All rows are made from the same 12 directions, up to rounding. Whole rows:
-21; -17; -24; 7; -11; 30; 15; 8; 17; 20; -28; -18; -10; 26; 52; -16; 12; 5; 33; 12; -20; 7; 3; 43
4; 15; 18; -9; 10; 4; 25; 5; 13; 24; -27; 33; 11; 7; -13; -25; 19; 0; 1; -31; -35; -10; -25; 0
-17; -50; -10; 48; 24; -63; 8; 15; 20; -20; -5; 17; 2; 26; -16; 7; 14; 17; -27; -14; -8; -32; -13; -21
-16; 8; -11; -41; 0; -31; 12; 14; 30; 75; -60; 15; -9; -17; -47; -37; 13; 0; -5; 16; -28; -18; 27; 38
-24; -19; -39; 13; 19; -26; 13; 47; 19; -2; -54; 11; -30; 8; -6; -24; 2; 42; -19; 1; -9; -10; 14; 21
19; 30; 43; 15; 5; -50; -11; -14; 13; 4; 26; -1; -20; -1; -21; 22; -21; 0; -22; 9; 34; 12; 13; 10
7; -16; 20; 47; 19; -24; 19; 3; 17; -1; -33; 10; 23; 10; -13; 18; 11; 26; -69; 10; 18; -41; -15; -6
26; 40; 26; -13; 25; 14; 11; -4; 15; 10; -17; 11; 24; 3; -19; -11; 25; -44; -26; -35; -21; 35; -31; 16
-5; -5; 32; 14; -18; 12; -5; -14; 2; 5; 5; -21; -16; 7; 16; 23; -4; 1; -4; 25; 19; -10; 9; 28
15; 58; 64; -36; -1; 18; 2; 7; 8; -15; -26; -7; 0; 10; 12; -28; 1; -32; 2; -43; -22; 58; -17; -9
20; 73; 7; -17; 6; -26; 5; -10; 29; 53; -10; 30; -20; 10; 5; -24; -7; 26; 25; 1; 12; 32; 26; 24
-17; -40; -39; 2; -3; 15; 17; -3; 8; 7; 6; -8; 3; 0; -14; 6; 42; -12; 50; -8; -16; -36; -11; 29
1; -7; 35; 22; 10; -7; -1; -15; 3; 26; 6; 36; 8; 21; 0; 2; -1; -11; -41; -6; -25; -7; -22; 0
7; 22; -21; 1; 11; 40; 7; 6; -5; -5; -6; 20; -8; 7; 16; -7; 14; 18; 13; -16; -1; 12; -9; 17
-15; -16; 12; -34; -25; -67; -5; -21; 16; 50; 46; -10; -16; -15; -46; -8; -8; -44; 69; 4; -25; -13; 21; 10

The start of a row, then its end:
-14; 15; -18; -17; 5; -24; -3; 18; 19; 43; -17; 12; -55; -9; -30; -14; -3; 15; 12
15; -1; 4; 34; 65
1; 14; 5; 12; 24; -38; -2; -2; 45; 8; -19; -11; -7; 30; -5; 1; 34; -24; -8
-11; 3; 33; 4; 40
6; 29; -25; -14; 19; -8; -27; -8; 2; 30; 33; 24; -36; 1; -18; 0; -4; -21; 7
1; -2; 47; 18; 50
-3; 8; 4; -1; 14; -7; 23; 39; 6; 12; -46; 20; -19; -12; -24; -25; -13; 23; -34
-9; -19; -10; -5; 19
9; -14; -1; -6; 1; 10; 6; -6; -4; -2; -2; -18; 32; -21; -27; 11; 14; -32; -17
2; -2; -16; -15; -4
-6; -19; 47; -10; -27; 26; -1; -21; -1; 8; -2; -37; 19; 1; 11; 13; 8; -45; -1
13; -12; -8; -10; 9
-15; 14; 41; -39; -7; 24; 13; 30; 0; 43; -71; 18; 4; 3; 14; -61; -23; -18; -40
-11; -73; 25; -12; 1
-2; -10; 15; 3; 23; -19; -21; 12; -7; -68; 6; 0; -2; 3; -29; 15; 20; -15; -28
-38; 7; 13; -14; -35
22; 7; -17; 46; 7; -62; 34; 0; 23; 14; 28; 3; 2; 2; 2; 5; -30; 33; 19
9; 25; -18; 0; -3
17; 14; -52; -4; 6; 52; 1; 5; -17; 28; -18; -5; 27; -17; 30; -11; -23; -4; -38
35; 0; 28; 4; 19
-17; -36; -28; -16; 14; -4; -8; -5; -5; -16; 13; 27; 19; 4; -37; -3; 51; -22; 27
-40; -33; -23; -20; -30
3; 20; -5; 3; 2; -37; -10; -27; 33; 30; 4; 4; -5; 20; 1; 10; 25; 13; 25
15; 28; 2; 28; 18
0; 26; 38; 0; 14; 2; 5; 17; 4; 6; -26; 37; -26; 12; -7; -17; -3; 15; -30
-24; -19; 11; -11; 13
-7; 9; 51; -10; -17; -46; 23; -14; 25; 52; 19; 23; -24; 7; -26; -15; -1; -6; 55
-18; -30; -27; -4; 18
1; -2; -13; 1; 14; -13; 1; -16; -1; 23; 21; 58; 14; 13; -16; -10; 19; 8; 15
-25; -25; -18; -16; -25
-7; -3; -18; -29; 3; 5; 8; 32; -12; 2; -19; 5; -10; -27; -28; -27; -15; -7; -2
-12; -29; 2; -1; 1
-2; 39; 60; 6; -4; -18; -2; -4; 12; 15; -11; 39; -54; 11; -15; 9; 0; 58; -4
0; 28; -25; 19; 23
-12; 1; 15; -26; -5; -46; -20; 10; 1; 2; 1; -3; -13; -5; -17; -20; -24; -16; -3
-4; -16; 23; 19; -24
13; 14; -3; 30; 13; -2; 6; 27; -7; -44; -6; -9; -23; -6; 8; 13; -27; 38; -32
3; 37; 8; 2; 3
-50; -64; 17; 18; -51; 12; -5; -33; 14; 58; -5; -23; -33; 22; 28; 30; 19; 25; 38
70; 10; -77; 37; 61
8; 19; 50; -7; -4; 74; 11; -6; -23; -14; 21; 23; -8; 13; 21; -6; 7; -27; 19
-48; -41; 18; -50; 12
-22; -39; 68; 11; -14; 8; -8; -7; -17; -12; -8; 17; -8; 0; -27; 25; 10; 9; -44
2; -6; -62; -14; -17
24; 9; 11; 9; -18; 10; 35; 11; -12; -24; 11; -41; 14; -33; 5; 7; -37; 7; 16
7; 22; -17; -13; -13
-1; 4; 1; 3; 5; 15; 3; -4; 10; 18; -29; 9; 17; 18; 22; -11; 14; 0; -19
2; -13; 8; -5; 3
21; 9; 21; 23; 6; -2; 58; 25; 12; -11; 2; -15; 6; -3; 3; -17; -18; -17; 21
-39; -28; 3; -48; 13
1; 24; 8; -7; 17; -5; 2; 11; 26; -38; -29; -13; -6; 20; -1; -4; 43; -3; 16
-37; 9; 26; -5; 5
17; 19; -1; 15; 3; -13; 9; -11; 7; 15; 10; 9; 3; -2; -1; 8; -7; 18; 1
10; 21; -8; 4; 4
-10; 23; 20; 26; -1; -5; 26; 11; 44; 5; -17; -10; -48; 53; 56; -14; 13; 19; 54
-20; -5; 30; -1; 61
5; -1; 26; 2; 10; -55; 1; 10; 10; -45; 33; -17; -11; 1; -29; 4; -3; -31; 21
-42; -3; 19; -15; -22
14; 16; -16; -2; 7; 35; 13; 19; -14; -7; -12; -4; -1; -22; -3; -3; -14; 5; -19
2; 5; 7; -8; 18
12; 36; -2; -19; -12; 20; -1; -2; -10; -53; 23; -19; -17; -11; 8; 11; 10; 25; 70
-22; 42; 8; 9; -19
15; 5; -10; 14; 12; -9; 13; -15; 10; 7; 12; 15; 23; 4; -10; 8; 20; 1; 8
-11; 6; -15; -15; -6
14; 16; 23; 35; -20; 3; 29; -15; 5; 7; 62; -9; -33; 15; 41; 13; -31; 12; 72
-3; 10; 0; -13; 36
7; 2; -52; 3; 13; 10; 15; 23; -4; 0; -16; 2; 12; -10; 9; -19; -11; 12; -5
1; -6; 11; -3; -1
20; 50; 9; -5; -10; 17; 35; -17; 14; 51; -11; 32; -4; -7; -4; -7; 12; 49; 42
5; 18; -38; 4; 24
-5; -40; -14; 35; 2; -26; 27; 11; 4; -19; 16; -7; -3; -8; -22; 17; 3; 17; 15
-5; 8; -51; -15; 0
-4; 0; -8; 7; 10; -23; 7; 15; 11; -12; -12; 7; -10; 4; -9; -6; 5; 19; 3
-12; 3; -5; 2; -4
-6; 0; 73; 11; 10; -65; -5; 9; 1; -9; 16; 44; -32; 8; -45; -3; -23; 7; -33
-33; -19; -14; -13; -28
-6; 13; -31; -37; 15; -27; -26; 8; 6; 32; -16; 13; -18; -22; -51; -12; 6; -13; -19
13; -2; 17; 34; 25
17; 18; 11; 22; 22; -8; 3; -4; -1; -9; 17; 32; -8; 1; -24; 17; 7; 16; -20
-17; 16; -10; -15; 4
14; 27; 86; -8; -16; -60; 26; -18; 45; 19; -15; -34; 19; 7; -18; -4; 7; -32; 17
-14; 1; -4; -7; -8
-3; -6; -72; 26; 27; 18; -33; -14; -2; -26; 17; 17; -15; 18; 8; 38; 44; 38; -1
15; 53; 0; 23; 22
9; 20; 27; -26; -2; 22; -16; -11; -13; -17; 8; -4; -7; -25; -42; 22; 20; -15; -5
-8; 21; -7; 2; 8
-11; -5; -7; 1; 5; -10; -17; 19; 7; -32; -23; -31; -12; 12; 20; -2; -3; -5; -19
5; 10; 36; 15; 1
13; 5; -13; 33; 10; -27; 8; -13; 17; 21; 18; 9; 19; 29; 40; -6; -17; 1; -2
6; -4; 24; -6; -7
-7; 0; -11; -17; -4; -4; -7; 22; -20; -17; 24; 3; -29; -14; -4; -17; -34; -3; 23
-14; -17; 22; 4; -9
7; -1; -27; -41; -27; 59; -35; -47; -29; -40; 21; -38; 68; -9; 35; 21; 38; -22; 44
10; 32; 7; 10; -74
-36; -44; 8; -3; -15; -8; -7; -2; 13; 63; -30; 1; 2; 24; 24; -25; -9; -28; -24
30; -56; 0; 8; 25
-3; 4; -20; -27; -11; 1; -12; 5; -10; 12; -1; -15; 2; -18; 3; -14; -23; -11; 5
19; -4; 19; 20; -6
20; 36; 54; -3; 6; -13; -1; -18; 6; 10; 4; 22; -4; -9; -40; 17; 10; 5; -23
-8; 21; -16; -4; 4
-1; -32; -49; 30; 9; -5; -19; -18; -4; -6; 50; -12; 4; 11; 15; 28; 3; -20; 6
19; 14; 12; 4; 17
-30; -31; -18; -17; -13; -38; -10; 4; 11; -5; -34; -5; 17; 7; 1; -16; 18; 26; 17
9; -1; -28; 27; -54
-12; 4; 53; -33; -13; 23; 0; 3; 17; -28; -57; -42; 31; 23; 29; -22; 35; -44; 2
-29; -29; 31; -16; -26
10; 2; 2; 26; 6; 5; 20; -2; 10; 4; 12; -1; 4; 19; 25; -1; -3; -9; 9
-11; -12; 12; -23; 18
18; 47; -14; -26; -7; 3; 39; 15; 22; 21; -23; -18; 14; 0; 32; -48; -12; -6; 60
-21; -22; 40; -5; 2
33; 55; 2; -17; 7; -4; 24; 4; 1; -9; 37; 7; -18; -24; -31; -5; -7; -3; 58
-39; 10; 16; -13; 13
-17; -37; -6; 15; 0; -51; 2; 29; 2; 18; -7; -8; -20; -14; -21; -9; -46; -1; -41
26; -16; -11; 13; 10
9; 36; 11; 1; 41; 3; 16; 20; 29; 8; -65; 37; -8; 7; -43; -9; 50; 18; -49
-30; 0; -4; -13; 38
11; 3; -25; 13; 11; 28; -3; -14; -2; 4; 3; 4; 17; 4; 11; 15; 18; 0; -14
10; 14; 3; -5; 15
-30; -28; 19; -13; 0; -20; -33; 1; -21; 14; -9; 57; -8; 7; -19; -14; -9; 19; -43
1; -32; -24; 10; -47
-19; -13; 63; 7; -44; 53; -17; -23; -12; -12; -4; -38; -19; 20; 58; 28; -4; 7; 3
35; 21; -10; 12; 17
0; 3; -17; -11; 9; -14; 10; 30; -4; -30; -15; 0; -6; -18; -24; -14; -4; 16; 5
-21; 0; -4; -1; -22
-6; -8; -18; -22; -15; 30; 8; 13; -1; 17; -7; -45; -11; -21; 3; -8; -10; -41; 19
17; -17; 20; 5; 53
-23; -49; 47; 14; -20; 17; 6; 31; -57; -10; 39; 32; -59; -35; -38; 8; -67; 17; -28
-1; -35; -58; -23; 5
-28; -25; 17; -8; -5; 6; 2; 31; -17; -3; -47; 34; 7; 15; 27; -45; -25; 24; -37
-14; -56; -6; -12; -57
15; 23; -55; -3; 21; 0; 14; 13; 2; 17; 6; 23; -11; -19; -25; -10; 1; 17; 17
-6; 5; 4; 3; 28
-23; -27; 5; 24; -18; 5; 2; 33; -10; -14; -16; -27; -39; 6; 44; -5; -52; 28; -19
31; 1; 5; 15; 18
-38; -52; -12; 5; 15; -32; -24; 1; 20; -26; 7; -2; -31; 24; -37; 20; 61; -24; 19
-23; -10; -14; 4; 27
21; 0; -56; 38; 17; -41; 29; 13; 21; 5; -8; -13; 30; -1; 17; -6; -21; 27; -10
19; 23; 1; 3; -12
-5; 1; 3; -6; 2; -3; -9; 27; -12; 3; 19; -15; -72; -38; -52; 17; -32; -10; -16
18; 14; 3; 19; 78
2; 35; 41; -3; 5; 34; 0; -17; 12; 4; -34; 37; 3; 32; 18; -3; 45; 26; -4
-23; 1; -4; -11; -1
17; -44; 17; 39; 5; -12; 24; -14; 3; -36; 22; -38; 62; -3; -11; 32; 15; -46; -22
-12; 2; -29; -47; -33
-7; 1; -51; -14; 15; 5; -19; 28; -30; -60; 1; 27; -32; -32; -44; 11; 11; 66; 7
-12; 42; -30; 23; -31
3; 24; -16; -2; 14; -6; 15; 0; 24; 31; -64; 37; 26; 12; 1; -20; 33; 54; -19
5; 9; -26; 11; -17
3; 19; -5; -38; -1; 33; 21; -11; 17; 33; -41; 11; 56; 17; 23; -44; 42; -32; 31
-32; -53; 18; -25; -21
